The rows come from 4 hidden closed curves, with some noise, and rows from the same curve form a group. Each curve winds through 6 dimensions. The rows are also pushed far along 4 directions, which tell nothing about the answers.
Known rows, each followed by its group:
[ 1.826,  1.794,  0.060, -2.166,  1.186, -2.686, -1.903,  0.524, -4.595,
 -1.350, -2.731, -1.634, -0.108, -0.954,  0.118, -2.027] -> Q_111
[-0.954, -1.194, -1.042,  1.007, -1.333,  0.041, -0.829,  0.365,  2.799,
  0.889, -0.035,  1.388, -0.734, -0.857,  0.832,  0.517] -> Q_394
[-0.873, -3.748,  0.267,  1.738, -1.522,  0.047, -0.645, -0.637,  2.356,
 -0.674,  0.533,  0.092,  2.856, -2.980,  1.790,  0.233] -> Q_394
[ 1.652, -5.067,  4.551, -0.092, -2.483,  1.007, -3.139, -0.500, -2.720,
 -1.250, -0.075, -2.895,  5.051, -3.480,  6.399, -0.808] -> Q_17
[-0.599, -4.729, -0.243,  1.833, -3.014,  5.172, -3.411,  1.157,  2.241,
  0.066,  0.345,  0.151,  0.972,  1.465,  5.866,  0.870] -> Q_111
[ 2.458, -0.326,  0.209, -0.766, -1.390, -1.960, -2.675, -0.234, -1.639,
  1.559, -2.024,  0.527, -0.720, -0.897,  0.572, -1.006] -> Q_17
[-0.086, -1.498, -0.237,  0.544,  0.370,  0.021,  1.179, -0.446,  1.435,
 -0.845,  1.313,  0.166,  1.833, -0.982,  0.574,  0.526] -> Q_567
[-0.573, -1.570,  1.216, -0.079,  0.490,  0.336, -0.965,  0.733,  0.156,
  0.963,  1.036,  0.304,  0.946, -0.976,  0.953,  1.586] -> Q_17
[-1.642,  0.650, -1.223,  0.183,  0.777, -0.696,  1.450, -0.818,  1.693,
 -0.840,  1.473,  0.578, -0.365,  0.696, -2.768,  1.269] -> Q_567
[ 1.342,  0.392,  0.405, -1.114,  0.587,  0.385, -0.483,  0.825, -0.253,
  1.794,  0.636,  0.855, -1.345,  1.169,  0.313,  0.860] -> Q_394
[-0.252,  1.712, -0.632, -0.811, -0.289,  0.269, -0.442,  1.946,  0.617,
  1.225, -1.396,  0.435, -1.084,  1.197, -0.854,  1.545] -> Q_17
[-1.875, -0.425, -0.485, -0.112,  0.939,  0.737,  0.481,  0.709, -1.022,
 -0.940, -0.254, -0.450,  3.957,  0.215,  0.290,  1.432] -> Q_111
[ 0.350,  0.931, -0.281, -0.628,  0.707, -1.159,  0.714,  0.125,  0.919,
  0.231,  0.833,  0.306, -1.609,  0.042, -1.521,  0.672] -> Q_567
[-0.704,  1.115, -1.129,  0.036,  2.372,  0.924,  0.321, -0.159, -0.684,
  0.766,  0.665,  1.110, -0.587,  1.379,  0.493,  0.130] -> Q_567
[-0.525, -1.567,  0.930,  0.491, -0.932,  0.206, -0.725, -1.142, -0.679,
 -0.322, -1.118, -0.609,  4.081, -1.000,  0.925,  1.464] -> Q_567
[ 0.021, -2.736, -0.185,  0.995, -2.675,  1.872, -2.939,  1.038,  2.686,
  2.125, -1.039,  1.457, -0.503, -0.285,  4.278,  1.209] -> Q_394
[ 0.132,  1.305, -0.468, -0.201,  2.444, -0.205,  1.933,  0.471,  0.480,
 -0.260,  1.839,  0.229, -0.755,  0.131, -2.944, -0.150] -> Q_394
[-0.626,  1.185, -0.881, -0.117,  1.598, -1.799,  2.275, -0.217,  1.620,
 -0.172,  1.915,  1.106, -1.825, -0.153, -4.018,  0.130] -> Q_17
[-1.331,  1.576, -1.017,  1.655, -0.598,  0.817, -0.419,  0.724,  2.822,
  2.499, -1.549,  1.688, -2.394,  0.035, -1.126,  0.688] -> Q_394
[-0.891, -0.440,  0.376,  0.106,  1.605, -1.929,  0.266, -1.551, -1.460,
 -2.210,  1.001, -1.365,  1.848, -1.925, -1.975, -0.569] -> Q_567
[ 2.226, -0.003, -0.834, -1.210, -2.125, -1.329, -2.776, -0.357, -1.396,
  0.900, -2.086,  0.539, -1.766,  0.270,  2.284, -1.893] -> Q_17
[-2.085, -1.456, -0.052,  0.801, -0.401,  2.044, -1.197,  1.759,  0.491,
  0.108, -0.929, -0.366,  3.178, -0.725,  2.305,  1.574] -> Q_111
[-1.544,  1.002, -0.074,  0.178,  2.248,  0.275,  0.046,  1.325, -0.909,
 -0.357, -0.873, -0.637,  1.402, -0.547, -2.171,  1.455] -> Q_111
[-0.727, -2.565, -1.045,  2.543, -5.999,  1.898, -0.074, -0.237,  7.840,
  1.310,  0.206,  1.985, -2.909,  0.658,  0.571,  1.283] -> Q_17
[-0.569, -0.288,  0.721,  2.108, -2.182, -2.329,  1.679, -3.091,  1.793,
 -0.600, -1.124, -0.039,  2.679, -2.870, -3.483, -0.522] -> Q_394
[ 1.107, -0.168, -0.074, -1.276,  0.228,  0.222, -2.484,  0.342, -2.414,
 -0.221,  0.200, -0.538,  0.911,  0.551,  2.693, -1.441] -> Q_394
[-0.212, -0.488,  0.319, -0.206, -0.083, -2.241, -1.366, -1.377, -2.273,
 -1.631, -1.574, -1.310,  2.766, -2.231,  0.361, -0.593] -> Q_567
[ 1.338,  0.708,  0.408, -1.346,  2.537, -3.114, -0.427,  0.265, -2.364,
  0.006,  0.361, -0.242, -0.009, -1.868, -2.336, -0.690] -> Q_17
[ 0.815, -0.012, -0.798, -0.719, -0.043, -0.850, -0.734, -0.696, -1.356,
 -1.633, -0.673, -0.562, -0.530,  0.380,  0.037, -1.458] -> Q_111
[ 2.548, -2.528,  0.675, -1.337, -3.588, -0.426, -3.667, -0.478, -0.680,
  0.844, -1.125,  0.330, -1.515,  0.603,  3.642,  0.153] -> Q_111
[-0.759,  2.666,  0.078, -0.345,  3.592, -3.101,  4.395, -0.726, -1.196,
 -3.198,  1.051, -1.472,  2.060, -1.710, -6.668, -1.079] -> Q_17
[-0.437, -0.972, -0.324,  0.857, -1.677, -1.273,  1.369, -2.124,  1.016,
 -0.602, -0.760,  0.524,  2.808, -1.013, -1.802,  0.363] -> Q_394
[ 0.916,  3.139, -0.426, -1.734,  0.887, -3.377,  0.021, -0.300, -2.347,
  0.851, -1.310,  0.363, -2.981, -0.529, -0.944, -2.169] -> Q_111
[-0.232, -3.679,  1.761,  0.882,  0.005, -0.558,  1.072, -1.967, -0.548,
 -1.716,  1.165, -0.716,  6.580, -2.644, -0.403,  1.192] -> Q_394
[-0.311, -0.854,  1.143,  0.357, -1.191, -1.807,  0.840, -0.729, -0.542,
 -1.413, -0.827, -1.415,  3.564, -3.190,  0.595, -1.163] -> Q_111
[-2.311, -2.916, -0.633,  2.360, -1.974,  0.360,  1.129, -1.203,  3.847,
 -1.878,  1.158,  0.159,  2.772, -1.929, -0.393,  0.231] -> Q_17
[-0.906, -0.125, -1.289,  0.030,  1.057,  0.732,  0.296,  1.073,  1.518,
 -0.519,  1.430,  0.634, -1.756,  1.064, -1.296,  0.821] -> Q_111
[ 2.919,  3.737, -0.623, -1.198, -3.003, -4.322, -1.320, -2.247, -0.806,
  3.895, -4.371,  2.514, -6.747,  0.334, -0.775, -2.629] -> Q_394
[ 1.306, -0.448,  0.192, -1.103, -1.963, -0.595, -2.681,  0.142, -1.522,
 -1.479, -1.769, -1.740,  0.748, -0.412,  2.314, -0.813] -> Q_567
[ 1.563, -0.509,  0.933,  2.063, -5.788, -0.952, -0.933, -4.043,  2.921,
  2.702, -2.590,  1.428, -3.181, -0.377,  0.229, -1.121] -> Q_567
[ 0.835, -0.204,  0.829, -2.221,  6.609, -0.506, -1.421,  3.069, -5.774,
 -1.628,  1.709, -2.037,  3.796, -1.880, -0.115,  0.097] -> Q_17
[-0.542, -2.501, -0.843,  2.022, -2.137,  2.511,  0.358,  0.034,  4.856,
  0.769,  1.180,  1.449, -0.338,  0.285,  2.063,  1.353] -> Q_567
[ 0.221,  2.941, -0.557, -1.882,  0.963, -1.038, -2.079,  1.279, -2.993,
  0.515, -2.995, -0.635, -0.534,  0.687,  0.416,  0.376] -> Q_567
[-0.710,  1.116, -0.906,  1.429, -0.536, -3.687,  2.310, -2.947,  1.351,
 -2.407, -1.257, -0.271, -0.545, -2.490, -5.616, -2.195] -> Q_111
[ 1.143, -3.339,  0.691,  0.832, -1.104, -1.486, -1.205, -1.914, -1.247,
 -1.703, -0.246, -0.824,  3.792, -2.971,  0.845, -1.975] -> Q_17
[-1.229,  0.841,  0.235, -0.780,  1.632,  0.654,  0.962,  1.465, -2.123,
 -0.648, -0.289, -1.098,  3.679,  0.226,  1.157,  0.519] -> Q_111
[-2.313,  1.491, -1.410, -0.099,  5.186,  4.296,  0.652,  4.704,  0.350,
 -0.011,  2.272, -0.085,  0.997,  2.411, -0.369,  2.459] -> Q_394
[ 0.148, -0.935, -0.635, -0.143, -0.278, -0.078,  0.161,  0.076,  1.687,
  0.272,  0.619,  0.974,  0.152,  0.098,  1.003,  1.245] -> Q_567

New rows, each followed by its group:
[ 0.638,  0.356,  0.139, -0.518,  1.571,  0.879,  0.276,  1.133,  0.223,
  1.008,  1.572,  0.595, -0.860,  0.956, -0.368,  0.751] -> Q_394
[-0.133, -1.530, -0.631, -0.865, -0.291,  1.633, -1.738,  0.815, -1.125,
 -0.548,  0.178, -0.051,  1.413,  1.723,  2.654,  0.911] -> Q_111
[-1.986, -0.932, -0.403,  0.925,  0.723,  1.287, -1.078,  0.142,  1.207,
 -0.294,  1.245,  0.022,  0.251,  0.073,  0.004,  1.401] -> Q_567
[ 0.115, -0.349,  1.149,  0.865,  0.375, -0.520, -0.069, -1.072,  0.386,
  0.086,  0.610, -0.552, -0.258, -1.537, -0.891,  0.110] -> Q_567
[-1.711,  1.041, -0.137,  2.562, -0.219, -0.853,  1.054, -1.487,  2.083,
  1.067, -0.784,  0.832,  0.400, -1.883, -3.295, -0.382] -> Q_394
[-0.402, -0.593, -0.660, -0.231,  0.299, -0.062, -1.314,  1.286,  0.681,
  0.346,  0.182,  0.499,  0.195, -0.768,  1.439,  0.367] -> Q_394
[-0.407,  0.291, -0.978, -0.638,  0.564,  0.308,  0.173, -0.196, -0.610,
 -1.559,  0.365, -0.609,  0.853,  1.439, -0.277,  0.280] -> Q_567
[-1.445,  4.543, -1.307,  1.235,  1.419, -3.647,  2.786, -1.967,  1.066,
  0.912, -1.711,  1.422, -2.353, -1.447, -6.724, -1.443] -> Q_394
[ 0.482,  0.652, -0.576, -1.010,  1.770,  0.014,  0.391,  0.108, -2.360,
 -2.347,  0.503, -1.351,  1.899,  0.761,  0.360, -0.740] -> Q_567
[ 2.125, -1.299,  0.452, -0.954, -1.278,  2.871, -3.723,  0.851, -1.806,
  1.929, -0.712,  0.305, -0.621,  2.298,  6.230,  0.127] -> Q_567
[ 1.164, -0.080, -0.597,  2.180, -5.946, -0.623,  0.039, -1.841,  6.071,
  1.692, -1.889,  1.558, -4.925, -0.378, -0.196, -0.858] -> Q_567
[ 2.396,  0.070,  0.535, -3.561, -0.047,  0.221, -3.291,  1.683, -4.225,
  0.601, -1.502, -0.630,  1.321,  1.984,  4.230,  1.412] -> Q_567
[-0.991,  1.940, -1.035,  0.551, -0.555, -5.404,  3.098, -4.620,  0.685,
 -1.257, -1.710,  0.878,  0.882, -2.341, -5.427, -1.009] -> Q_567
[-1.089,  0.065, -0.257,  0.039, -0.185, -0.528, -1.525, -0.193, -0.718,
 -0.480, -1.653, -0.570,  1.673, -0.961,  0.385,  0.674] -> Q_567
[ 1.869, -3.279,  2.057,  1.650, -3.919, -1.245, -1.681, -3.812,  0.107,
 -0.251, -0.181, -0.681,  2.016, -2.916,  2.086, -3.049] -> Q_394
[ 1.809,  0.121,  0.320,  0.509, -3.253, -3.314,  1.095, -2.506,  2.887,
  0.065, -0.543,  0.419, -2.660, -2.039, -1.908, -1.264] -> Q_567
[ 0.011,  0.026,  0.186, -0.830, -0.250,  0.438, -2.829,  1.928, -1.923,
  0.540, -2.487, -0.714,  1.007,  0.044,  2.249,  1.058] -> Q_111
[-0.378,  2.293, -2.027, -0.915,  2.563,  0.880,  0.952,  1.843,  0.596,
  0.943,  0.776,  1.440, -2.054,  2.170, -0.153,  1.104] -> Q_567
[ 0.353, -1.244,  0.709,  0.449, -0.099, -1.549,  1.216, -1.274,  1.388,
 -1.275,  1.384, -0.537,  1.189, -1.955, -1.444,  0.271] -> Q_567
[-1.358,  2.958, -1.399,  1.383,  0.140,  2.083,  0.126, -0.244,  2.266,
  3.946, -0.815,  2.681, -4.535,  3.075, -1.426,  1.633] -> Q_567
[ 0.970,  3.659, -0.289, -1.332,  1.566, -2.204, -0.323, -0.318, -1.338,
  1.479, -0.731,  0.707, -4.490,  0.601, -2.386, -0.579] -> Q_567
[ 0.301,  1.527, -0.343,  0.596, -2.337,  2.341, -2.234,  0.175,  1.603,
  4.148, -2.124,  1.951, -3.959,  2.986,  1.639,  1.585] -> Q_567
[ 0.286, -0.062,  0.736, -1.208,  2.857,  0.163, -0.864,  2.246, -1.489,
 -0.501,  1.769, -1.035,  1.560, -1.008,  0.341,  0.538] -> Q_394
[-1.125,  0.606, -0.563,  0.018, -0.405, -0.550, -0.160, -0.835,  0.071,
  0.561, -1.576,  0.707,  1.487,  0.078, -0.635,  1.596] -> Q_567
[-1.725, -0.989, -0.393,  1.195,  3.133,  0.668,  0.361,  1.388,  1.318,
  0.509,  2.363,  0.797,  1.005, -1.228, -2.204,  1.709] -> Q_17
[ 0.957,  0.451, -0.431,  0.845, -1.946, -0.560,  0.806, -0.535,  2.992,
  0.465,  0.406,  0.560, -2.428, -0.144, -1.558, -1.043] -> Q_394
[-0.446, -1.230, -0.566,  1.551, -0.798,  2.262,  0.580, -0.478,  2.297,
 -0.144,  1.768,  0.507,  0.500,  0.925,  0.402, -0.421] -> Q_394
[-0.251,  0.210, -0.958, -0.499, -0.425,  0.753, -0.310,  0.576, -0.032,
  0.169, -0.688,  0.542,  1.403,  1.452,  0.315,  0.805] -> Q_394
[-0.243, -1.630, -0.068,  0.761,  0.564,  4.256, -1.315,  1.406,  0.993,
  2.532,  1.746,  1.666, -0.573,  2.584,  2.901,  1.799] -> Q_394
[ 0.915, -0.364,  0.077, -0.015, -1.737, -0.779, -0.176, -0.337,  2.372,
  0.643,  0.281,  0.460, -2.027, -0.293,  0.050,  0.552] -> Q_567
[-1.155,  1.224, -0.812,  0.100,  1.755,  0.740, -1.217,  1.195,  0.277,
  1.160,  1.247,  0.656, -0.640,  0.267, -0.312,  0.247] -> Q_394
[-0.247, -0.671, -0.427,  1.887, -5.665, -1.009, -1.756, -2.374,  3.577,
  1.157, -3.198,  0.782, -1.497, -1.102,  0.498,  0.041] -> Q_567
[ 0.744,  1.895,  0.110, -1.587,  0.405, -3.095, -0.265, -1.092, -2.775,
  0.089, -1.926,  0.031, -0.666, -0.227, -2.467, -0.055] -> Q_111
[ 1.773,  2.826, -0.359, -2.832, -0.079, -4.987,  0.994, -2.614, -3.126,
 -0.910, -1.978, -0.063, -0.345,  0.044, -2.825, -0.974] -> Q_567
[-0.273,  0.787, -0.560, -1.048,  3.023,  1.429, -1.887,  3.567, -0.386,
  2.593,  1.020,  1.370, -2.051,  1.174,  0.252,  2.377] -> Q_17
[ 0.743,  0.457,  1.173, -1.693,  3.751, -1.930, -0.007,  1.328, -3.089,
 -2.025,  1.696, -1.834,  2.863, -2.413, -1.268, -0.677] -> Q_394
[-0.098, -2.027, -0.241,  0.877, -0.344,  0.804,  0.645, -0.270,  1.968,
 -0.536,  1.201,  0.219,  1.500, -0.744,  1.556,  0.607] -> Q_567
[-1.610,  1.686, -1.251, -0.807,  2.649, -0.290,  1.566, -0.307, -0.964,
 -0.578,  0.581,  0.469,  1.888,  1.664, -2.543,  1.917] -> Q_567
[-0.568, -0.378,  0.844,  1.085,  1.801,  1.290, -0.170, -0.908, -1.216,
  0.664,  0.744, -0.079,  1.215, -0.178,  0.369,  0.319] -> Q_567
[-1.367, -0.532, -1.148, -0.321,  1.746,  0.165,  0.524,  0.278, -0.341,
 -0.020,  0.396,  1.187,  2.343,  0.439, -0.085,  1.597] -> Q_394
[-0.205,  0.386, -0.821, -1.145,  0.749, -0.286, -0.120, -0.084, -1.075,
 -1.510,  0.559, -0.730,  0.860,  1.228, -0.280,  0.505] -> Q_567
[ 2.303,  2.801,  1.048, -2.461,  2.466, -5.225,  0.605, -1.070, -4.203,
 -1.054, -0.120, -1.295,  0.366, -2.267, -3.699, -2.164] -> Q_394
[-0.017,  0.455,  0.078, -1.136,  2.439,  1.497, -0.059,  1.759, -0.918,
  1.829,  1.033,  1.176,  0.135,  1.841,  0.175,  2.298] -> Q_394
[-1.765, -0.554, -0.758,  1.267, -0.492,  1.386,  0.994, -0.340,  2.889,
  1.899,  0.363,  2.240,  0.600,  1.224, -1.229,  2.721] -> Q_394
[ 2.883,  3.416, -0.170, -3.429,  1.734, -5.003,  0.650, -0.088, -3.146,
 -0.239, -0.355, -0.084, -3.326, -0.213, -3.209, -2.069] -> Q_17
